There are 5 hidden switches. A switch that is on adds its own fixed numbers to the row, and there is some noise. The rows also spread widely along 2 directions, which tell nothing about the answers.
In the rows, zero is written as 128.
Known rows, each followed by its switches (1 for on, 0 for off):
[138 117 162 107  54 101 137 124 126 170 141  77 205 110 136 108 121]
1 0 0 1 0
[139 155 152 111  87 102 123  93 136 160 166  92 157  94 116  97 160]
0 0 0 1 1
[147 129 159 129  80 122  92  93 129 172 150  89 157 109 121 107 132]
0 0 1 1 0
[141 119 160 127  70 106 120 130 126 167 153  84 185 115 120 114 139]
1 0 0 1 0
[147 115 139 115  70 107 128 101 131 141 137 101 191 109 118 104 144]
0 1 0 1 0
[163  98 155 145  80 111  95 119 131 162 108  92 180 127 106  98 140]
1 1 1 0 0
[177 116 134 147 103 131  81  96 131 151 132 121 148 121  92  96 158]
0 1 1 0 0
[162 121 143 123  81 119 109  89 135 148 153 108 168 112 103 107 146]
0 1 0 1 0
[163 105 152 113  75 112 121 115 129 158 119 102 197 127 115  95 131]
1 1 0 0 0
[167 116 143 126  87 128  95  85 142 153 152 105 163 106 118 107 146]
0 1 0 1 0
[112 137 141  95  67 100 149  98 118 144 114  89 184 115 153  83 116]
0 0 1 0 0
[189 120 161 170  98 123  62 104 144 194 152  84 142 123  74 108 191]
1 1 1 1 1
[166 124 170 140  81 122  95 119 129 184 161  88 172 117 100 119 152]
1 0 0 1 0

New rows. What belongs after each?
[153 110 131 125  95 118 123 117 131 127 130 125 180 119 115 102 148]
0 1 0 0 0
[192  94 158 180  92 134  55  96 141 191 142 101 159 132  78 120 168]
1 1 1 1 0
[152 116 162 132  55 100 120  95 144 186 120  67 181 119 116  96 152]
1 1 1 1 1
[154  88 140 171  91 107 102 146 131 154 109  99 195 133 108 106 156]
1 1 1 0 0
[167 111 156 104  46 110 134  91 134 174 133  90 200 130 121  98 117]
1 1 0 1 0
[155 140 158 117  73 135  92  71 126 179 162  99 152 105 116  98 129]
0 0 1 1 0
[195 109 163 134  87 131  73  90 134 179 127 112 147 139  93  92 141]
1 1 1 0 0
[108 111 116 128 102  84 149 165 128 119 131 105 199 109 137  95 145]
0 0 0 0 0
[156 107 136 156  85 123  89  93 139 156 140 100 175 118 101 111 147]
0 1 1 1 0
[169 144 159 103  84 128  91  72 130 167 177 112 148 105 109  99 134]
0 0 0 1 0
[145 129 147  82  44 106 156  70 138 147 135  91 201 111 145  92 108]
0 1 0 1 0
[181 103 132 159 126 125  72 122 139 148 157 130 144 114  82 107 179]
0 1 0 0 0
[173 118 168 165  89 134  53 111 133 200 159  91 155 118  89 113 156]
1 0 1 1 0
[139 110 161 152  68 110 100 125 131 182 136  73 191 117 118 112 138]
1 0 1 1 0
[157 122 139  96  83 113 133  87 136 138 129 113 166 121 125  87 121]
0 1 0 0 0
[143 110 128 105  84 112 136 112 135 125 130 114 183 118 125  90 132]
0 1 0 0 0
[141 145 154 104  59 102 145  68 147 159 117  80 166 107 133  83 137]
0 1 1 1 1
[205 122 173 137  69 147  51  57 142 198 150  94 147 123  87 102 133]
1 1 1 1 0
[195 125 147 151  92 146  50  68 139 173 153 110 132 114  85 104 158]
0 1 1 1 0
[173 130 156 123  70 142  80  52 138 177 144 107 137 113 107  97 135]
0 1 1 1 0
[171 121 172 127  79 127  88 104 125 182 136  95 158 120 116  94 134]
1 0 1 0 0
[135 159 154 104  66 111 117  77 141 169 146  82 159 102 131  87 149]
0 0 1 1 1
[145 112 148 128  66  85 134 125 145 161 129  77 199 115 111 101 160]
1 1 0 1 1
[144 116 144 131  63 113 117  93 134 154 129  89 186 115 128 101 129]
0 1 1 1 0
[147 115 170 144  70 120 101 110 129 188 140  77 182 122 120 103 136]
1 0 1 1 0
[153 119 143 122  71 126 104  81 139 161 132  93 171 116 120 101 139]
0 1 1 1 0
[177 142 157  55  70 132 139  53 131 146 139 117 159 123 127  78 108]
0 1 0 0 0
[166 106 134 149 100 126  89 110 129 135 123 115 159 120  99 105 160]
0 1 1 0 0
[142 115 153 117  71 114 122 128 124 165 118  84 189 123 129  97 124]
1 0 1 0 0
[118 150 147  89  69  91 153 103 134 151 143  80 174  98 133  98 149]
0 0 0 1 1
[152 112 138 135  95 118 113  98 125 142 123 106 163 120 118  93 147]
0 1 1 0 0
[172 125 173 141  67 127  75 100 136 196 150  85 166 117 105 109 133]
1 0 1 1 0
[161 130 164 107  65 101 127  97 147 175 133  77 182 121 111  99 156]
1 1 0 1 1
[114 133 145 109  61 104 138 106 128 154 131  74 192 107 145  94 126]
0 0 1 1 0
[150 111 127 115  94 110 127 120 133 125 124 115 178 117 121  96 148]
0 1 0 0 0
[157 116 141 128  63 126 107  82 138 155 131  88 168 114 117 101 135]
0 1 1 1 0
[139 130 147 112  82 113 115 103 126 150 159  98 178 103 118 103 140]
0 0 0 1 0
[155 143 177 107  54 112 110  79 134 199 144  61 161 116 117  94 144]
1 0 1 1 1
[130  91 149 136  65  87 136 146 133 145 119  80 230 124 130 114 136]
1 1 0 1 0
[142 130 177  93  31 111 128  86 130 189 120  64 187 126 142  95  99]
1 0 1 1 0
[151 114 149 136  67 118 104  95 134 169 131  97 182 118 122 102 139]
0 1 1 1 0
[145 117 154 129  67 106 113 127 130 169 153  87 198 117 108 116 135]
1 0 0 1 0
[176 114 157 109  61 116 117  81 125 177 118  92 180 135 123  88 110]
1 1 1 0 0
[158 139 152  85  83 120 118  93 129 147 148 112 161 107 128  89 123]
0 0 0 0 0
[138 104 156 109  49  90 154 122 128 151 124  76 226 125 132 106 114]
1 1 0 1 0
[136 155 146 100  89 104 126  91 133 166 130  85 149 105 137  77 144]
0 0 1 0 1
[114 146 137 114  91  89 140 114 133 145 122  83 161 109 139  75 155]
0 0 1 0 1
[165 133 169 115  59 111 113  78 145 193 128  68 169 124 116  93 147]
1 1 1 1 1
[168 119 150 111  75 120 108  80 139 156 148 106 171 116 114 104 130]
0 1 0 1 0
[133 139 150 110  59 100 143  72 142 161 122  75 176 111 135  88 140]
0 1 1 1 1
[173 123 145 122  91 126 105  81 132 151 124 112 157 126 120  88 136]
0 1 1 0 0
[175 118 164 134  81 124  89 108 123 185 165  95 174 113 101 112 148]
1 0 0 1 0
[107 121 131 106  64  91 159 125 127 137 139  84 210 103 147 111 125]
0 0 0 1 0
